There are 4 ways to turn a row about zero (a turn may also mirror it). The second row of each pair is the first, turned, with some noise.
Known pairs, each followed by its turn:
-2.98	-3.42	+5.19	-3.57
-2.95	-6.55	+2.98	+1.36 -> (0)

-3.75	-5.21	-0.07	-3.55
-5.64	+3.07	-1.60	-3.42 -> (1)

-3.24	-4.48	+3.18	+1.02
-5.87	-2.25	+1.40	-0.10 -> (2)

-4.99	-3.41	-5.22	+1.99
+1.45	+3.91	-5.33	-4.62 -> (1)

+1.92	+2.01	+0.18	-3.13
-3.65	+1.46	+0.18	-1.02 -> (0)

+4.68	+0.47	-1.37	+2.17
+3.87	-0.05	+2.48	+2.98 -> (2)

-5.14	-2.46	-5.44	+1.07
+1.12	+4.56	-5.18	-3.60 -> (1)

+1.69	+0.51	-3.42	+5.86
+5.62	+3.59	-1.36	-0.65 -> (0)

-5.47	-4.75	+0.97	-5.12
+3.27	+5.33	-4.80	-3.57 -> (3)

-1.16	+2.54	-4.91	-1.14
+1.82	+2.23	-4.36	+2.88 -> (1)

-1.43	-5.53	+0.62	-3.41
+2.88	+1.13	-4.95	-2.83 -> (3)

-2.88	-4.31	-0.97	-3.26
+3.76	+2.44	-2.79	-3.33 -> (3)

+1.46	+1.44	-0.05	+4.40
+2.09	-2.57	-0.12	+3.25 -> (2)

+3.95	-3.48	+0.08	+0.30
-1.98	-4.93	-0.70	-1.96 -> (1)

-4.57	-3.61	-2.52	+0.69
+2.35	-2.43	-1.30	+5.42 -> (0)

+2.69	+4.86	+2.29	+0.95
-1.08	+1.56	-0.80	-5.91 -> (0)

+1.51	+0.50	+1.31	+4.22
-3.72	-2.50	+1.01	-0.39 -> (3)

-2.34	+3.86	+5.43	-0.32
-4.66	+3.82	-1.04	+3.27 -> (3)

-0.78	-3.52	-4.38	-0.84
+0.46	-0.75	+3.84	-4.16 -> (2)

-2.59	-1.69	-0.10	-3.52
-2.67	+1.60	-0.10	-3.34 -> (2)

New pairs, each followed by its turn:
-1.17	-4.04	+4.71	-5.39
+1.06	+2.75	-7.73	-0.19 -> (3)

+5.52	+4.14	+4.75	+1.90
+1.87	+2.47	-2.03	+7.78 -> (2)

+5.73	-1.84	+5.59	-4.21
-0.05	-2.74	-7.56	+4.86 -> (3)

-1.96	+3.39	+4.89	+3.27
+1.48	-3.85	-1.88	-5.22 -> (0)

+2.51	-3.08	-0.90	-5.34
+5.24	-0.94	-3.71	+0.99 -> (3)

+5.04	-4.68	+3.74	-2.44
+0.74	-4.29	-7.19	+0.97 -> (3)

+1.86	-4.95	+2.78	+2.17
-2.09	-3.41	-3.96	-2.88 -> (3)

-2.04	+3.72	+2.02	-5.64
+1.31	+5.47	-1.24	+4.84 -> (3)

-0.68	-5.03	+4.19	+0.67
-5.81	-0.20	+2.52	+2.16 -> (2)

-1.86	+0.61	-4.93	-4.04
-3.16	+2.13	-3.22	+4.65 -> (0)

-4.24	+3.35	+2.88	-4.04
-0.55	+6.53	-0.91	+2.76 -> (3)

+3.28	+5.59	+3.10	-3.85
-0.52	+0.89	-1.03	+8.01 -> (3)

-2.83	+2.57	-2.67	-1.11
+1.76	-0.67	-2.76	-3.42 -> (2)

-4.73	+0.50	+4.19	+3.79
+2.55	+3.79	+4.90	-3.56 -> (1)

-5.65	-1.19	+0.00	+0.25
+1.05	-4.29	-2.60	+2.90 -> (0)

-5.04	-3.69	-5.78	-1.51
-1.46	+4.64	-6.39	-3.13 -> (1)

-4.57	-5.64	-2.87	-1.84
+4.13	+2.41	-1.61	-6.20 -> (3)

-2.26	+4.10	+4.49	-4.33
-5.60	-4.13	-1.88	-2.92 -> (0)

+5.31	+0.79	+3.89	+3.61
-4.81	-5.28	-1.35	+2.30 -> (3)

+2.03	-3.19	+3.59	-1.53
-3.38	+2.58	+2.14	+2.25 -> (2)

-2.20	+5.74	+1.00	-3.17
+1.03	+2.47	-6.20	-1.17 -> (2)

-2.01	-0.82	-2.44	+3.34
+2.84	+1.29	-2.22	-2.79 -> (1)

-4.35	+5.50	-5.37	+3.58
-0.57	+2.92	+8.94	-0.87 -> (3)

-0.75	+3.17	+2.47	-2.64
-1.01	+1.68	+2.69	+3.30 -> (1)

-4.42	-1.87	-1.72	+2.67
+2.01	+3.40	-1.52	-4.03 -> (1)

-4.72	+2.49	-3.16	-3.82
+3.81	+5.88	+2.54	+0.51 -> (3)

-4.09	+3.99	+4.70	+5.82
-1.80	-5.43	-6.19	+3.96 -> (2)

+5.44	-0.59	+5.25	-3.23
-4.50	-5.26	+4.18	+2.34 -> (1)

-1.38	+5.68	+3.33	-0.87
+0.06	+1.41	-6.34	+2.02 -> (2)

-5.26	-1.23	+2.39	+4.20
-4.09	-5.65	-1.93	+0.36 -> (2)

+4.30	-4.73	+2.36	-2.13
-4.95	-4.79	+0.54	-1.67 -> (1)

+2.14	+4.19	+4.59	-2.10
-0.97	-1.07	+5.22	+4.50 -> (1)

+5.83	-4.36	-4.46	+2.80
+3.80	+6.16	+4.28	+2.65 -> (0)

-5.88	+3.28	-2.40	-5.57
-2.20	+7.49	-2.09	+4.09 -> (1)

-4.12	+4.54	-4.78	+3.14
+4.47	-5.19	-3.71	-2.81 -> (2)

+5.24	-3.35	+0.06	-5.56
-0.36	+6.98	+4.83	-0.19 -> (2)

